The rows are grouped in 4 different ways at once. Each group adds its own fixed numbers to the row, and there is some noise. The rows also spread widely along 12 directions, which tell nothing about the answers.
Some rows, each with its group in each grouping after it:
[ 1.20  1.31  2.56  1.84  0.22 -1.37  0.99  0.82 -1.61 -1.41  0.34  2.51
 -0.72 -0.33 -0.50  1.22  1.89  0.12 -1.01 -1.66  1.43 -0.91 -2.45  0.33
  2.09  0.30  0.61] => (0) q_651 (1) (2)
[-0.31  1.10 -0.11  0.59  0.17 -1.77  0.55  2.59  2.18  0.38 -1.72 -0.35
  2.05  0.01 -2.55 -1.20 -0.95 -1.92  2.18 -0.98  1.05  0.55 -0.81  1.67
 -0.90  1.99  0.70] => (0) q_2 (2) (1)
[ 3.45  0.62  0.37  2.05  0.79  2.95 -0.17 -1.82  3.15  3.56 -1.36 -0.04
 -1.54  3.33 -2.98 -2.45 -1.10 -2.05  1.44 -2.14  0.60  2.18 -0.38  0.21
  0.23  0.25 -0.63] => (1) q_651 (0) (2)
[-1.73 -2.85 -0.98 -0.88 -1.30  4.70  2.03 -1.35 -0.36  1.18  1.85 -2.16
 -0.62  2.46  3.46  1.39  1.21  2.49  0.18  0.72 -1.54  2.37 -3.10 -1.30
  4.05 -1.30  3.26] => (2) q_453 (1) (1)
[ 2.18 -0.23 -0.19 -1.92 -1.90  1.01  2.18 -2.22 -3.31  0.20 -2.48  0.04
  1.09  2.42 -0.28  0.70 -0.79  3.04 -0.26 -0.22 -2.04 -1.78  1.65  1.81
  1.77  0.68  0.63] => (1) q_705 (0) (0)
[ 1.13  0.85  2.26  1.45 -0.94  2.76  1.69 -1.15 -2.04  1.82  0.98  2.87
 -3.01  2.42  1.59 -2.29 -0.09  0.21 -3.26  1.05 -0.85  1.03  0.75  1.27
  4.50 -1.43 -1.40] => (2) q_894 (2) (0)
[-2.10 -1.14  0.20 -0.38  1.73  0.87 -0.67  1.19 -0.53  2.86 -1.59 -3.01
 -0.55  2.42 -2.60  0.56 -1.27 -0.58  1.78  0.28  0.13 -0.20 -0.59 -1.65
  1.38  0.59  2.57] => (0) q_706 (0) (0)
[-1.59 -0.63  2.44  0.63  0.12 -3.55  2.17  0.23 -0.07 -2.43 -1.21 -1.09
 -2.29  0.52 -0.49  0.78  1.46  0.03  0.19  2.53  0.84  0.07 -2.88 -1.47
 -2.51  0.23  3.26] => (1) q_705 (0) (2)
[ 2.65  0.03  3.27  0.39 -1.52 -0.28  1.63 -2.25 -2.28 -0.52 -1.85  3.66
 -0.72  3.11 -0.86  1.28  0.53 -1.12 -1.47  0.92  0.00 -1.38 -0.54  1.98
  2.84 -0.42 -0.49] => (2) q_894 (1) (0)
[-0.96 -0.47 -1.52 -1.41 -2.51  0.27  3.11 -0.11  5.42 -0.88 -0.31 -1.31
  0.12 -0.97  1.25 -3.57  1.40  2.17  0.60 -0.33 -0.20  3.74 -2.37  2.41
 -0.30  0.88  2.35] => (2) q_706 (0) (0)
[ 2.91 -0.15 -1.91 -3.67  2.43 -2.27  0.97 -0.79  3.99  0.14  0.58  0.23
  0.81 -0.36  0.40 -1.39 -2.79 -0.69  0.34 -0.27  1.62 -0.09  1.12  4.18
  3.34  1.41 -1.71] => (1) q_2 (2) (2)
[-1.14  0.33  1.30  0.61 -0.95  1.65  1.39 -4.07 -0.76 -2.77  0.92  1.67
  1.07 -1.40  5.61 -1.27  2.81  2.26 -0.05  2.06 -1.21 -0.12 -3.62 -1.68
 -0.01 -1.52  0.61] => (1) q_453 (1) (0)
[-1.12  1.25  2.09  0.30 -1.46  2.76 -0.95 -0.77  0.61  1.53 -1.26  1.57
  4.10 -0.01 -1.61 -1.71  0.98 -0.80  2.93 -1.30 -0.04  0.09 -3.50  0.00
  1.93  0.29  1.74] => (0) q_453 (2) (0)
[-1.08 -0.60 -0.38  0.64  0.91  0.53  1.86  0.87  0.03  1.50  2.79 -0.73
  1.71  1.43  0.94  2.52 -2.21 -0.89  0.52 -1.55 -1.01  1.52 -0.66  0.21
 -1.88  2.14 -0.27] => (2) q_2 (0) (2)
[ 0.07 -0.98  1.36 -0.17  0.27  2.11  1.22 -1.39  2.25  3.99  1.75  1.07
 -4.02  4.21  0.66 -2.67 -1.67 -2.58 -1.24  2.43  0.76  3.39 -0.17  0.67
  4.79 -1.12 -1.00] => (1) q_2 (0) (2)
[-0.22 -0.02 -0.64  0.88  0.56  2.35  1.24 -1.88  2.12  0.87  1.15 -1.98
 -2.77  0.29  1.83 -2.27  1.07  1.31  0.03  0.36 -0.34  1.54 -2.04 -2.07
  0.34 -1.15  1.49] => (1) q_706 (1) (1)
[ 1.58 -2.82 -1.04 -1.16  0.19 -0.48  1.34 -0.02  2.78 -0.33 -2.97 -0.76
 -0.19  3.16 -0.43 -0.09 -0.05 -0.73  1.46  0.94  0.92  1.90 -0.76  2.41
  2.12  0.80  1.28] => (2) q_2 (0) (1)
[-0.77 -1.09  0.93 -0.84  0.29 -0.86  0.37 -1.24  3.58  0.22 -2.54 -2.48
 -2.43  1.18 -1.86 -2.71  0.95 -0.29  1.65  2.49  1.70  1.23 -2.73 -1.13
  1.29 -0.82  3.51] => (1) q_705 (0) (2)
[-0.37 -1.67  0.24 -0.07 -1.69  2.68  2.67 -0.91  0.41  0.60  0.14 -1.59
 -2.61  2.07  1.40 -0.27  1.35  2.53 -1.00  0.55 -1.57  2.67 -2.20 -0.51
  1.88 -0.68  2.99] => (2) q_453 (0) (0)
[ 3.01  1.73 -2.08 -0.38  1.58 -1.61  2.01 -1.52  1.46 -0.66 -0.29 -2.09
 -0.65 -0.77  0.82 -1.81 -1.96  2.08 -0.23 -0.90 -0.75 -1.17  1.88  1.26
 -2.47  1.03 -0.88] => (1) q_651 (2) (2)
[ 3.36 -0.49  0.62 -2.42 -0.15  1.07  1.69 -2.67  3.08  2.89  0.92 -0.40
 -0.73  3.04 -2.88  1.42 -2.73 -1.22  0.93 -1.47 -0.23  1.20 -0.74  1.32
  0.48  0.95  0.69] => (1) q_705 (0) (2)
[ 1.70 -0.93 -0.25  0.49  0.69  2.14  1.42 -2.75 -1.57  0.70 -0.58 -0.94
 -0.84  2.77  1.11  1.28 -0.75  1.62  0.13 -0.20 -2.09 -0.07  0.24 -1.09
 -1.79  0.37  0.28] => (1) q_706 (0) (0)
[ 3.93 -0.22 -1.70 -1.36 -3.06  1.43  2.72 -2.75  1.82  2.26 -3.13 -3.23
 -2.11  3.85 -2.95 -1.21 -1.68  2.31  0.26 -0.75 -1.74  0.27  1.47  1.71
  0.06  0.52  1.80] => (0) q_705 (1) (0)
[ 1.45  2.93 -0.21  0.51 -0.67 -2.05  1.64 -3.22  0.81  0.29 -2.04 -1.79
  1.64 -0.41 -0.07 -3.34 -1.67  0.94  1.01  1.32 -1.53 -2.30  2.03  0.10
 -4.25  1.57 -0.83] => (0) q_453 (0) (2)
[ 5.49  0.61  0.27 -3.21  1.36  0.01  1.67 -3.49  2.50  0.01  1.82  1.54
 -0.31 -0.68  0.31  1.34 -1.78  1.28 -1.02 -2.61 -0.44 -0.49 -0.29  2.07
  0.95  1.07 -1.53] => (1) q_705 (0) (0)
[ 3.47  0.84  0.12  2.98 -2.15  1.15  2.25 -0.78  1.41 -1.36 -2.99 -0.25
  0.95  0.42 -1.32 -0.88  2.63  1.88  1.31 -3.19 -1.11  1.50 -2.08  0.63
 -3.12  1.63  1.93] => (2) q_453 (0) (1)
[ 2.12  1.22  0.26 -1.50 -2.37  1.47  2.74 -2.37 -0.55  0.27  0.69  0.43
  1.58  0.06  0.13  0.61 -0.48  2.87  0.05 -2.69 -2.83 -0.56 -0.50  1.05
 -1.14  1.25  0.90] => (1) q_2 (0) (0)
[-0.89 -1.64 -1.49  0.11  2.96 -1.54  1.06  1.14 -0.54 -0.84  0.83 -1.35
 -1.94  0.74  2.67  0.72 -0.13  0.77 -0.96  1.66  1.51  0.11 -0.24  0.01
  2.86  0.38  0.35] => (0) q_706 (1) (2)
[ 1.52 -1.41  0.98 -0.57  1.74  1.56 -0.58 -2.05  2.30  1.05  0.22  0.96
 -1.47  1.73  0.49  0.31  0.37 -1.27  0.37  0.49  1.37  1.03 -3.01 -0.32
  4.37 -0.89  0.42] => (0) q_453 (1) (0)
[ 1.73  0.32  0.71  2.08 -2.05 -2.13  3.61 -2.02  1.01 -2.04 -2.26  1.12
 -2.26  2.56  0.79 -1.42  0.35 -0.59 -1.21  2.24 -0.77  1.40 -0.10  1.75
 -3.74  0.39 -0.81] => (1) q_453 (1) (0)
[ 0.60  1.50  0.20  0.18 -0.59 -0.65  2.97  0.55  0.55 -1.03  2.17 -0.37
  0.90 -1.67  1.05  1.29 -0.07  1.88 -0.49 -2.67 -1.47  0.32 -1.50  0.59
 -3.04  1.71  0.72] => (2) q_651 (0) (1)
[-4.23 -2.18  0.87 -1.41 -0.03  0.11  0.47  1.36 -1.77 -0.92 -0.58  0.23
  2.94  1.41  0.69  2.14  0.11 -0.53  1.84  1.58  0.31  0.41 -2.57  0.28
  1.74  0.43  2.15] => (1) q_894 (0) (0)
[ 2.68  0.86  1.66  1.80 -2.16  1.74  3.18 -1.24 -1.04 -0.90  0.13  1.45
 -2.27  1.44  0.28 -0.04  1.19  2.15 -1.56 -1.36 -1.67  1.32 -1.30  0.49
 -1.06 -0.31  0.79] => (1) q_894 (2) (0)

New rows, each followed by its group in each grouping:
[-0.15 -0.20  0.93  1.41 -1.87 -0.46  2.00  1.14  0.40 -0.82 -3.15 -1.37
 -0.83  0.90 -2.70 -0.26  2.35  1.41  0.63 -1.46 -0.46  1.04 -2.09  0.15
 -1.63  1.04  3.97] => (2) q_706 (0) (0)
[ 0.75  0.14  1.11 -2.42  0.06 -2.93  2.51 -1.28 -0.55 -0.94 -0.01  0.67
  0.65  0.92 -0.05  2.12 -2.09 -0.30 -0.34  0.92 -1.12 -1.59  0.36  1.56
 -1.76  1.46 -0.41] => (1) q_2 (0) (0)
[ 3.16 -1.48 -1.39 -0.99  2.90  0.13  1.42 -1.87  3.11 -0.99  2.01 -0.31
 -2.84 -0.14  3.77 -0.18 -0.37  1.89 -1.25  0.30  1.08  1.83 -1.05  0.40
  2.42  0.28 -0.76] => (0) q_705 (0) (2)
[-0.64 -1.03  3.17 -4.24 -1.59  1.97  1.60 -2.42 -1.91  3.14  1.44  2.40
 -1.27  3.52 -0.28  1.17 -1.56 -0.67 -1.55  2.42 -0.52 -0.18 -0.55  1.49
  7.14 -1.27  0.67] => (1) q_705 (0) (0)
[ 0.42  1.77  0.42 -1.30 -1.11 -2.08  1.12 -0.81  1.59 -0.10 -1.68 -0.89
  1.40 -1.04 -1.92 -1.57 -0.16  0.55  0.82 -0.29  0.10 -1.64 -0.80  1.34
  0.28  1.04  1.43] => (0) q_453 (1) (0)
[ 2.15  0.89 -0.33  1.69 -1.09 -0.33  1.31 -0.74 -0.07  0.52 -3.84 -1.47
  0.48  2.31 -3.04 -1.86 -0.48  0.42  1.53 -0.74 -0.41 -0.37  1.10  0.88
 -2.04  1.34  0.81] => (1) q_894 (0) (2)
[ 0.63  0.30 -0.03  1.44 -1.32 -0.04  1.69 -0.66  0.56  2.37 -2.14  0.51
 -0.43  4.07 -0.69 -3.03 -1.81 -1.80 -0.01  2.19  0.02  1.74  2.09  2.28
  0.82  1.00 -1.52] => (0) q_453 (0) (2)
[ 1.81  2.07 -0.09 -0.95  0.73 -1.60  0.19  0.17  0.69  0.64 -2.57 -1.40
  1.58 -1.66 -2.77 -2.20 -0.02  0.96  0.94 -1.53  0.39 -2.49  0.84  1.53
  2.01  1.47  1.05] => (2) q_453 (0) (1)
[ 1.18 -1.96 -1.08  0.09  0.18 -0.29  2.44 -0.58  3.60  1.98 -0.37  0.20
 -3.62  4.81  1.02 -2.24 -1.96 -1.99 -0.92  3.13  1.18  4.22  1.27  2.74
  1.94  0.43 -1.37] => (0) q_706 (0) (2)
[-1.58 -1.22 -1.35  1.39  0.75 -1.53  1.80  1.80  1.05 -1.34 -1.09 -1.48
  0.00  0.29  1.69 -1.49  0.36  0.63  0.12  1.23  1.09  2.11 -0.60  1.11
 -0.29  1.40  0.71] => (2) q_705 (0) (2)
[ 3.45 -0.05 -2.73  2.77  1.93  0.16  0.79 -0.69  3.24  0.69 -3.14 -2.46
 -1.31  1.44 -0.52 -3.70 -0.59  0.32  0.63 -0.84  0.58  1.93  1.73  1.29
 -1.23  1.66 -1.02] => (2) q_453 (0) (2)
[-0.65  0.83 -0.83 -1.13 -0.85 -2.73  2.19  0.54  2.45  2.01 -1.42 -2.96
 -0.43  1.99 -2.42 -2.39 -3.19 -1.12  1.01  1.94 -0.12  0.02  1.80  1.85
 -1.18  1.34  0.90] => (0) q_2 (2) (2)
[ 0.12  1.53  0.27 -1.57 -1.26  0.53  2.18 -3.04  2.96  2.44  1.36 -0.22
 -0.14  1.08  1.17 -2.36 -2.16 -0.54  0.29  1.78 -1.33  0.70  0.43  0.55
 -1.23  0.40 -0.80] => (0) q_706 (0) (1)
[ 1.82 -1.45 -0.63  0.47  4.20  0.22 -1.81 -1.73  1.75 -1.40 -1.60 -0.60
 -2.59 -0.42  2.74 -1.82  1.58  0.80  0.06  1.26  2.21 -0.69 -1.97 -1.58
  4.47 -1.34  0.02] => (0) q_2 (1) (0)
[-0.65 -1.36 -0.86 -0.12  1.37 -0.27 -0.74  0.21 -0.35 -1.69 -4.35 -1.96
  1.71 -0.13 -0.39 -1.18  1.69  1.73  2.36  0.25  0.79 -0.75 -1.56 -0.22
  1.51  0.56  2.50] => (1) q_453 (0) (0)
[-0.12 -1.73 -0.76 -1.11  0.10  1.96  1.59  1.44 -2.18  3.20 -0.17 -1.33
  0.28  4.09 -1.67  2.47 -2.77 -0.20 -0.28 -0.83 -1.31  0.80  1.22  2.03
  3.30  1.16  0.82] => (2) q_453 (2) (0)
[ 0.21 -1.24  0.74  0.41  0.75  1.54 -0.07  0.52 -0.84  3.36 -0.42 -1.51
 -0.89  4.21 -3.41  3.13 -2.11 -2.06  1.19 -1.29 -0.37  0.12 -0.95 -1.03
  1.07  0.79  1.50] => (0) q_2 (1) (0)
[-1.55 -0.13  1.40 -2.23  0.56 -2.63  0.31  0.62  2.47 -1.74 -1.41 -0.92
  1.70 -2.09 -2.26  0.52  1.01 -0.21  2.35 -0.34  1.43 -0.43 -4.09  0.08
 -0.54  1.01  3.39] => (1) q_705 (0) (0)
[ 1.02 -2.74  0.18  2.42  0.61  1.07 -0.24 -0.24  3.43 -0.11 -3.62  0.70
 -0.96  3.95 -0.67 -1.50  1.96 -2.22  2.44  1.12  2.56  3.88 -3.09  0.59
  1.40  0.46  1.42] => (0) q_706 (0) (2)
[-1.95 -1.88  1.61 -1.60 -2.04  0.49  3.44 -0.79  0.12  2.08  1.48  1.54
  0.09  4.86  1.25  1.69 -2.35 -2.90 -0.60  3.65 -1.10  2.75 -0.29  2.33
  1.46  0.24 -0.34] => (2) q_453 (0) (1)
[ 2.72 -0.40 -0.90 -0.42  0.53  2.73  1.47 -3.39  3.10  1.44  0.67  0.28
  0.21  2.07  1.96 -0.55 -1.99 -0.08  0.29 -0.96 -1.41  1.93 -0.08  1.15
 -1.11  0.49 -1.93] => (2) q_651 (0) (0)
[ 2.58 -0.92 -1.63  0.86  3.50  0.61  0.71 -0.31 -0.11  1.02  0.32 -1.91
 -2.19  1.57  0.99  0.41 -2.11  0.68 -0.87 -0.40  0.19  0.24  1.43  0.24
  1.28  0.65 -0.89] => (2) q_705 (2) (2)
[-2.86 -0.37  0.01  0.97 -3.49 -0.60  2.14 -0.35  1.61 -1.88 -2.20  0.44
  2.16  0.86  1.96 -3.27  2.33  0.26  1.70  3.02  0.87  2.02 -2.85  1.53
  0.77  0.06  2.06] => (0) q_453 (1) (2)
[ 1.90  0.18  1.69 -0.26  1.30 -2.31  0.03 -3.08 -3.81 -2.59 -3.63  0.83
  2.04  0.99  0.21  1.15  0.44  0.81  1.30  2.12  0.05 -4.61  0.53 -0.29
  0.00  0.44  0.26] => (1) q_894 (0) (2)
[ 3.26  1.19  2.78  0.68 -3.20 -1.33  3.03 -2.47  1.96  0.42 -2.47  3.26
 -1.55  3.93 -1.94 -1.36 -1.03 -2.20 -0.73  1.17 -0.59  1.34  0.30  2.92
 -2.44  0.70 -1.42] => (0) q_651 (0) (0)
[ 0.64 -0.47  0.00  1.24 -1.64 -0.49  2.01  1.29  2.77  0.62 -3.72 -3.85
 -3.80  2.47 -4.27 -1.44  1.57  0.30  0.82 -0.62  0.61  1.51 -1.92 -0.17
  0.03 -0.35  4.62] => (2) q_651 (1) (1)
[ 2.01 -0.65 -0.60  0.54  2.01  2.18  1.62 -0.51 -1.44  1.22  2.66 -2.04
 -1.60  1.49  0.50  4.55 -1.63  2.35 -0.53 -3.25 -2.47  0.45 -0.71 -2.23
 -2.83  1.64  0.87] => (0) q_706 (0) (0)
[ 5.32 -0.35 -0.79 -0.64 -1.67  0.77  2.41 -2.82  0.26 -0.40 -3.94 -0.45
 -1.05  3.05 -2.06 -0.15  0.00  2.34  0.44 -1.46 -1.52 -0.41  0.96  2.37
 -0.72  0.65  1.37] => (1) q_706 (2) (0)
[-1.32  2.28  0.04  0.68 -3.23  1.85  3.06 -1.77 -2.54  1.14  2.08  1.62
  3.20  1.14  2.28 -0.90 -1.33  0.87 -0.41 -0.45 -2.25 -0.18  0.77  1.70
 -0.79  0.79 -1.54] => (1) q_651 (1) (2)
[-0.68 -0.77  0.64  1.00 -2.81  2.42  3.12 -2.78 -0.26  1.29 -0.35  2.54
  0.08  4.87  3.68 -1.86 -1.75 -1.27 -1.18  3.31 -1.95  2.98  1.09  2.37
 -0.51 -0.21 -2.75] => (2) q_651 (0) (0)
[ 0.13  1.20 -0.10  1.58 -0.59 -0.93  1.32 -0.04 -0.73  1.27 -1.30  0.24
  1.09  2.29 -0.70 -0.52 -2.15 -1.88  0.46  0.77 -0.12 -0.52  1.51  1.28
 -1.55  1.50 -1.74] => (0) q_705 (1) (1)
[ 0.06  0.44  3.78 -0.40  2.59 -0.26 -0.58 -2.12 -2.00  2.23  1.11  3.56
 -0.81  2.00  1.09  0.28 -2.03 -3.54 -1.65  2.61  0.29 -1.83  0.53  0.10
  3.81 -0.41 -2.90] => (2) q_2 (0) (0)
[-0.53  0.69  2.73  0.07 -2.32  2.23  1.34 -1.33 -2.89  3.01 -1.39  0.05
 -0.86  3.28 -2.15 -0.76 -0.50  0.13 -0.56  0.93 -1.74 -0.85  0.47 -0.21
  2.61 -0.64  1.48] => (2) q_894 (0) (0)
[-0.75  1.58  3.75  1.60 -1.33  0.08  2.80 -0.15 -4.92  2.10  2.20  1.18
 -0.14  2.36 -1.17  3.04 -1.00 -0.58 -1.68 -0.40 -2.22 -1.06 -0.03 -0.54
 -1.05  1.12  0.44] => (2) q_453 (0) (2)
[ 1.99  1.25  0.00  2.15  1.16  1.73 -0.40  1.16 -1.13  0.58 -1.71 -2.03
 -2.61 -0.70 -2.05 -1.75  1.55  3.11 -0.21 -2.81 -0.05 -0.82 -0.89 -1.75
  2.07 -0.33  2.30] => (0) q_894 (2) (0)
[-3.97  0.04  0.17  1.64 -2.17  4.23  1.75 -0.46 -3.13  2.23  0.76 -3.04
  0.00  1.95  1.93 -0.08 -0.05  2.92  0.56  0.34 -3.42  0.83 -1.35 -3.65
 -2.02 -0.44  2.70] => (0) q_651 (0) (0)
[ 0.21 -0.01  0.25 -0.85 -2.98  3.47  1.98 -0.63 -1.18  1.78 -0.58  1.54
  2.51  3.01 -0.74  0.29 -0.89  0.54  0.96 -1.81 -1.59  1.24 -0.51  2.63
  1.53  0.43  0.54] => (1) q_651 (2) (0)
[-3.13  0.11 -0.07 -0.42 -0.12  1.79  2.25 -0.18 -2.18  1.48  4.50  1.41
  2.81  0.69  4.25  1.62 -2.89 -0.08 -0.73  0.23 -2.40  1.24  0.15  0.48
 -1.18  1.36 -2.32] => (1) q_2 (0) (0)
[-1.77 -0.39  1.56  5.55 -0.41  1.78  1.00 -0.95 -3.69 -1.41 -1.64  1.39
 -0.03  3.39  3.01  0.66  1.67 -1.29  0.69  2.07 -0.71  0.81 -1.96 -2.67
 -3.74 -0.78 -0.41] => (1) q_651 (1) (1)
[-1.04 -1.07 -2.33 -1.98 -1.44  0.32  2.51 -1.21  0.62  3.01 -1.09 -4.12
 -0.07  4.19 -0.88  0.19 -3.97  0.11  0.78  2.05 -2.11  0.38  2.06  1.03
 -0.94  0.82  0.85] => (0) q_453 (1) (0)
[ 0.07 -2.63  0.40  0.19  0.06  4.98  0.30  0.32 -0.99  2.68  0.12 -0.78
 -1.39  4.12 -0.05  2.03  0.54  0.67  0.97 -1.24 -0.26  2.33 -2.73 -1.29
  4.85 -0.86  2.62] => (0) q_651 (0) (1)
[ 1.18  0.72  0.82 -2.15 -2.92 -0.68  3.38 -0.88  3.57  0.54  0.96  2.44
  2.35  1.50 -1.30  0.19 -2.38 -1.85  0.84 -1.17 -1.08  2.30 -1.11  4.28
 -2.30  1.78 -0.43] => (1) q_2 (2) (0)
[-0.48 -0.79 -0.31 -0.83 -1.41  5.19  1.14 -0.48  1.52  3.75  2.96  1.58
  2.92  3.11  0.75  1.49 -2.43 -1.09  1.32 -2.70 -1.40  3.78 -1.95  1.56
  1.46  1.18 -0.82] => (0) q_651 (0) (0)
[ 0.62 -0.24  2.52  1.21  1.00  0.63  1.57  1.18 -2.33  3.08  2.31  1.72
 -2.54  4.15 -1.73  2.89 -2.28 -2.89 -1.44 -0.58 -0.13  1.13 -0.09  0.42
  1.74  0.44 -0.52] => (1) q_2 (2) (2)
[-2.46 -1.62 -0.81 -0.26  1.96  0.41  0.19  1.41 -0.24  2.73 -0.75 -1.71
 -1.22  3.12 -0.21 -0.29 -2.25 -1.27  0.28  1.95  0.41  1.07  0.96  0.14
  2.22  0.69  0.14] => (0) q_706 (0) (0)
[-2.07 -2.13  1.45 -2.13  2.25 -0.65 -0.61  0.47 -0.35  1.46 -0.76  0.52
  0.72  3.14 -1.19  2.35 -2.19 -3.26  1.38  1.85  1.33 -0.04 -1.13  0.61
  2.56  0.18  0.26] => (1) q_651 (0) (0)
[-1.03 -0.16  0.56  0.11  2.58  0.01  0.60 -0.22  1.33  0.11  2.73  1.18
 -0.37 -0.03  2.84  0.32 -1.25 -1.31 -0.46  1.04  0.23  1.19 -1.46 -0.20
 -0.32  0.34 -1.29] => (0) q_706 (2) (0)
[ 1.52  3.28  2.97 -1.22 -1.28  0.98  2.13 -3.50  0.46  0.59  2.71  2.36
 -1.16 -1.41  1.15 -1.82 -0.40  1.14 -1.79 -0.41 -1.61 -1.07 -1.33  0.14
  0.02 -1.16 -0.51] => (1) q_651 (2) (0)
[ 2.66 -1.65 -0.13 -1.14 -0.23  2.63  0.99 -1.43 -2.29  2.08 -1.94  0.29
 -0.69  4.28 -1.00  1.18 -1.34  1.12 -0.36 -0.71 -0.85  0.15  1.20  1.56
  4.05  0.23  0.08] => (1) q_705 (0) (0)
[-3.38  1.10  0.79 -2.03 -3.73  3.48  3.28 -0.63 -1.92  3.39  4.02  0.61
  3.60  1.56  0.89  1.02 -2.69  0.50  0.15 -0.76 -3.57  1.38 -0.78  1.39
  0.19  0.82  0.64] => (1) q_453 (2) (0)
[-0.12  0.64  0.22  1.72 -1.84  3.54  3.15 -0.47 -0.68  1.53  3.81 -0.68
 -1.31  1.33  1.67  1.83  0.37  1.87 -0.85 -2.24 -2.45  2.22 -2.25 -1.77
 -1.64  0.37  1.53] => (0) q_706 (1) (1)
[-1.74 -0.96  1.26  0.50 -1.29  1.74  1.23 -3.16 -0.87  2.21 -0.68  1.67
  1.68  5.41  1.59  0.48 -2.71 -3.54  0.65  3.56 -1.20  0.63  0.36  0.97
 -0.69 -0.45 -2.04] => (2) q_651 (1) (0)
